Every row belongs to one group in each of 3 separate groupings. Each group adds its own fixed numbers to the row, and there is some noise. The rows also spread widely along 13 directions, which tell nothing about the answers.
Known rows, each followed by its group in each grouping:
[ -3.9  -6.5  -5.3 -19.6   6.9  15.4 -14.3   5.5 -29.9 -39.7  20.0 -11.1
   3.9  20.2 -22.1  -1.2 -20.0 -10.9 -12.7 -26.6  41.1] => siza (1) K316
[-13.7 -13.3  24.7 -35.1   0.0 -16.6  -3.6  15.7 -23.1  16.7  20.4  21.8
  -0.3  -6.5  -6.5   9.8   0.0 -32.9 -29.7   6.1 -23.1] => siza (1) K379
[-14.1  -5.2 -27.7  13.7   2.2 -25.4 -33.7 -15.7  -2.1   1.1 -16.2   2.0
  20.1  16.1  24.6  -6.9   0.5  19.6 -19.4 -22.5  37.3] => nop (5) K223
[  1.6  23.6 -15.6   5.7 -15.9 -17.0 -19.2   7.5  30.5   9.4  -1.8  -5.6
  12.2   9.2   3.3  -1.9 -17.5  15.1  11.8   5.5 -17.6] => Muko (0) K316
[ 11.1  26.1  -6.7 -32.3 -13.4  -2.5 -19.6   2.5 -22.8 -26.1  -8.7  21.0
 -17.3 -11.8 -11.5 -14.0  11.4  29.3 -25.4   9.1  -8.3] => Muko (4) K223
[-29.2 -19.5  -7.6  -8.9  -6.5   4.7   4.0  -4.0   5.5  -2.7  -3.6 -12.0
   1.1  -3.0  -0.7  -7.9  16.1   0.2  -4.4  -4.1  -5.1] => nop (2) K379
[-15.6   8.8 -15.9 -18.4 -27.7  35.1 -49.5  -7.2  14.8 -12.5  -9.6 -32.9
 -11.6 -13.4 -42.9  -5.4   6.4  -0.5  75.6 -21.8 -58.1] => siza (3) K223
[ 28.3 -15.3  24.3   5.2   6.8  28.8  29.6   7.1 -36.6 -16.6  18.0  12.8
  -7.4   4.5  18.0   2.4   1.9 -20.5 -14.6   5.7  22.1] => nop (0) K316
[  4.6  32.4  10.1   0.9 -38.1  31.8  -7.2  -3.3  10.6  21.8 -17.0  -4.7
 -18.9   6.9 -19.1  -6.3   5.9   5.0  45.4   7.2  -7.2] => Muko (2) K316
[-10.6 -19.0   3.3   6.1  18.7  13.9   0.0  35.0 -15.1  40.6   6.8  28.9
  -7.6 -23.7   1.3   7.0  25.0 -13.5  19.5  12.7 -25.5] => Muko (4) K379
[ -0.4  11.9  18.8 -30.3 -18.3   9.0  -1.1  15.2   2.0  -9.9  22.1 -13.1
 -19.5  12.2 -22.6  -0.4  -6.0 -38.2  27.1  -2.5 -37.3] => Muko (5) K379
[-20.9   7.9  -9.6 -14.9 -24.9  -7.8  34.3 -13.3 -18.1   2.4  10.7  -9.4
   8.1  33.2 -20.2   2.2  -0.3 -28.8 -12.8   5.7 -25.2] => nop (3) K316
[  7.3  12.3  -4.3 -15.9   3.9  26.7  -7.6   7.4  14.5  -0.6 -26.3  11.4
  11.6   1.4  18.6   2.4  -8.3   6.7  20.9  31.0  25.5] => nop (3) K223
[ -9.3 -25.6 -15.0   4.9   1.6   1.3   0.5   3.9  -7.9  -6.8  27.4   3.0
  11.9   7.9  22.1 -14.1   9.4  14.0 -24.6 -14.3  10.8] => nop (2) K379
[ -0.9 -13.8 -10.8  25.9   2.7  43.3  10.2  32.5  15.6  25.8   7.6  14.5
  -3.6 -16.5  23.1 -32.8  25.5  24.6  12.3  10.4  16.4] => nop (0) K223
[20.9 -6.3  2.5  5.8 20.3 -2.0 -3.4 12.6 -4.8 -8.9 -1.0 18.6 -0.9 -6.2
 22.2  5.1 -4.9 -3.7 -3.1  5.5  9.7] => nop (3) K316
[-24.3  -4.2 -14.9  -2.8 -12.9   2.3  16.1 -13.5 -24.8   9.7   6.9   2.9
  10.5  39.4   7.6 -16.7  19.7  -8.1 -27.5  -9.5  27.9] => Muko (2) K223
[-19.4  11.9 -29.4   3.5 -15.7 -26.7 -15.1   0.2 -12.4   5.3   0.0   9.0
  14.8   9.7 -13.1 -11.4  -0.9  44.0 -40.1 -12.5  26.1] => nop (2) K379
[  3.9   2.8  -3.6  30.1  23.8 -12.9  26.4   5.4 -22.9  12.3   4.3   4.2
   6.1  10.2 -14.8  19.6   3.3 -21.6   6.7  -0.3  -7.9] => siza (2) K379
[ 19.1  -4.0  -5.0   1.6  10.3  -2.6 -26.5   7.8   1.6 -18.3   9.4  -3.1
   9.1   5.2  11.7   8.3 -18.7   2.6  15.4 -10.2   5.6] => nop (2) K379
[  2.9   3.2 -18.2   9.5  14.1   3.0 -32.1   3.4  -1.2 -18.7 -21.4  -1.1
   1.8 -10.9  -7.6   6.6  -5.0  20.1  22.7  -9.9  22.6] => nop (3) K379
[ 20.3   4.8  -5.8  70.1  26.9 -11.8   8.8   1.4  15.4   3.2 -15.1 -14.5
 -24.7 -16.2   3.1  -2.1  27.6  -2.6  45.3 -11.7 -21.2] => Muko (4) K379
[-11.5  16.0  -1.1  -3.7   0.9 -16.6 -34.3   7.0  26.2   7.3 -26.8  -3.1
   8.8  -7.6  -7.2   9.9 -21.4   8.1  11.0   5.7  12.5] => Muko (1) K316
[-42.1  29.0 -40.6 -22.7 -14.3   3.3 -28.5  27.1  -2.7   7.4  -2.2  -4.1
  13.7   7.4 -61.5   6.8 -16.0  23.3  21.0  -1.7  -3.7] => Muko (5) K379
[ -4.9   8.1  32.1 -10.5 -10.6  -1.3   8.2   8.8 -14.2  31.2   9.8   9.1
  25.1   7.0 -22.7  35.6 -34.7 -19.5  -8.6  23.0   4.1] => siza (0) K379
[  7.1   1.7 -29.1  20.1   8.0   0.3 -17.3 -15.9  -0.9  -8.4  -5.2  -3.9
  22.0  21.9  26.6   5.9   0.5   5.2  21.7  -2.9   1.8] => Muko (3) K223
[ -5.5   7.0  -4.2   9.7 -16.8   2.9   4.2  11.1  14.9  17.3  17.6   8.5
  14.2   9.9  13.4 -10.3 -10.6  28.4 -21.9  10.0  20.6] => Muko (4) K316
[  6.2   5.3   2.3 -22.5  -8.0 -22.7 -24.6   9.9  13.6 -23.2  13.8  -4.9
  -7.1  -5.4   2.9  -9.0 -12.2   2.2 -15.0  -7.8 -26.2] => Muko (0) K316
[  4.6  -7.8  17.3  23.2  17.8 -13.1 -18.7  16.9   7.1  11.6   9.3  -1.1
  -1.6   7.0  -5.6   1.5 -15.6 -17.0  11.0 -29.1  33.8] => siza (3) K379

New rows. What belongs after each?
[-14.8 -15.2  -7.4  -4.5  15.0   1.0 -31.4  16.3 -17.6 -11.8  10.8 -11.0
  16.9   2.7 -25.9  21.5 -32.4 -14.4  12.9 -27.0  19.8] => nop (5) K316
[-13.8 -33.2 -13.8  16.5  10.8  32.3   1.3  20.9 -12.1  10.0  33.7  -8.0
  18.5   9.9   3.4   1.5  -2.0 -10.3  23.2 -12.9   9.6] => nop (4) K379
[ -5.0  10.4   8.8 -13.9  -1.2 -16.1 -31.7  -2.5  -9.7  -2.1 -13.1   5.6
  -7.5  -9.9 -20.2  13.7  -3.0  -7.1   6.4 -12.3  -9.3] => siza (5) K379
[-17.8   7.1 -28.3  28.2   3.7 -19.6 -11.8   6.9  10.4  23.5 -23.2  -3.2
  15.8 -15.8 -18.7  13.4  -4.6  18.1  14.5   2.9 -21.4] => nop (0) K316
[  4.3  -3.5 -32.6   3.5   7.7  -9.0 -25.1  16.1  -7.1  12.5  20.2  23.9
  39.5   8.6  16.0  10.2 -19.6  18.3  -3.2   6.7 -13.9] => nop (3) K223
[ -4.8  -1.8  -1.0   4.3   4.1   8.4   9.9 -20.1  -6.5 -21.6   2.7 -18.3
  15.0  31.7   9.1   3.3  -7.9 -18.9   0.2  -9.1  28.6] => siza (5) K223
[ 12.3  24.8 -20.0  12.2   7.3 -11.4 -26.3   6.1  -3.1 -18.9 -14.5   0.8
 -21.7  -0.9 -16.0 -11.9  12.5  12.3  24.6 -24.4   2.4] => siza (5) K379
[ -4.9   4.4   6.4   4.8  -1.0  -3.7   9.5  -6.1  -1.0 -15.7 -11.8  -8.8
  -4.5  -9.6  -6.4   5.6   6.0   7.9  -9.5   9.2  -1.9] => Muko (0) K379
[  6.1   4.4  -5.2   3.9  13.8   3.8 -29.1   8.7   9.7  -4.5 -18.4   1.2
   6.7  -5.5  -0.3   3.8 -14.0   6.7  20.9  -3.5  20.7] => nop (3) K223
[ 22.7   0.4   1.8  40.1  20.9  -6.2 -27.0 -13.9  16.0  -5.4 -18.4 -18.1
   3.7  -9.2  10.6  14.7  -6.1  -6.6  43.8 -12.5 -11.4] => siza (4) K223
[-11.9  -6.3   4.2  -4.0  -1.2  10.9  10.7   9.1  -2.8   3.1   9.7  -4.4
   5.8  11.0  -2.8   3.0  -5.2 -16.1   3.1   1.2  10.7] => nop (5) K379
[ -4.9 -33.8  21.6   7.3 -18.4  19.2   2.1  -1.3 -11.0   5.4  38.5  -2.7
 -12.4  -6.9  13.6 -27.5  26.3 -10.0 -19.6 -29.2 -16.3] => siza (0) K223
[  0.1  11.9 -12.7  18.1  23.2  19.5 -31.1  29.9  17.5   2.5 -17.3 -10.8
  -5.4   6.4 -15.3  -4.1  -9.2  -7.8  57.8 -13.7  34.7] => Muko (5) K223
[-17.9   0.6 -32.0   9.1   8.4 -13.8 -47.8  22.2  -8.9  12.1  -1.7  31.2
  19.6 -28.0 -14.9   5.0  -6.1  67.0 -20.2  -5.6  20.1] => Muko (3) K379
[  5.4 -10.1   2.4  27.8  10.1  -7.7   3.0  -7.5  26.3   9.0  -8.3  11.2
   0.9  -8.2  58.1 -14.6  22.0  14.8 -17.4  10.7   9.7] => Muko (5) K223
[-40.0  -9.6 -37.8  -4.0   5.2 -12.0 -13.7  18.7  20.1   6.2  -1.8   0.4
  22.1  13.1   9.5 -27.0   1.9  26.0 -32.4  -7.1  35.1] => Muko (0) K223
[ 10.9 -17.1   9.5  -9.4  29.1  17.8 -39.1  42.6  10.6 -21.6  18.5  -0.7
  -0.8 -10.9   2.2  -6.2 -30.1  -3.9  13.3 -20.8  38.7] => nop (5) K223
[ 16.8   8.0  19.4  26.9  19.3 -13.6 -16.9  -9.6   6.3  -9.4 -32.2 -22.4
  -1.1  -9.3  -8.7  31.9 -18.5 -25.1  41.0   0.5   2.5] => nop (1) K379
[ 15.1  17.7  19.9 -13.7   1.7 -18.0   1.3  -2.4  17.1 -36.7 -11.7  -4.4
 -21.2 -27.4  -3.4  -0.7  -5.0  13.0 -21.9  15.0 -16.1] => Muko (4) K316
[ 11.7  17.2  16.2 -25.3 -13.2  13.4 -13.6  16.1  -8.1   1.3   4.9  12.9
 -15.1   3.6 -12.5   3.2  -3.6 -12.0  23.2   7.8  -8.7] => Muko (3) K379
[  6.3 -12.1  33.8  14.8  13.8   9.0  19.1   7.3  41.6  14.3  -4.7   7.7
   1.4 -21.1  35.1   0.4  -2.2  -4.4  -2.8  25.3  10.0] => siza (3) K316
[-20.5  -8.8 -14.0   7.9  18.7  12.5  15.7  26.9  27.0  -5.6  12.4 -23.0
  15.9  12.3  -7.0   3.3 -20.3 -15.9  26.5   5.4   9.2] => nop (5) K379
[-12.1  -7.2  16.7  -4.9   8.4  -2.3  10.9  24.2  -1.9  15.0   9.3  27.3
   0.4 -32.4 -10.2  10.4   3.0  15.8 -27.6  26.3  -7.9] => Muko (3) K379
[-12.0  18.1 -17.9 -17.5 -31.2 -18.1 -24.8  -4.9 -14.0 -10.4   9.7  -2.6
  -9.3   1.2 -24.7 -21.4  11.7  19.7 -23.3 -16.9 -26.9] => Muko (1) K223
[-13.1   8.1 -17.6 -24.8 -15.5  -4.4  15.4   9.3   1.5 -20.6  19.2   2.6
   1.0  -0.7 -11.7 -20.2   4.1  18.2 -38.2   7.0 -23.2] => siza (0) K316
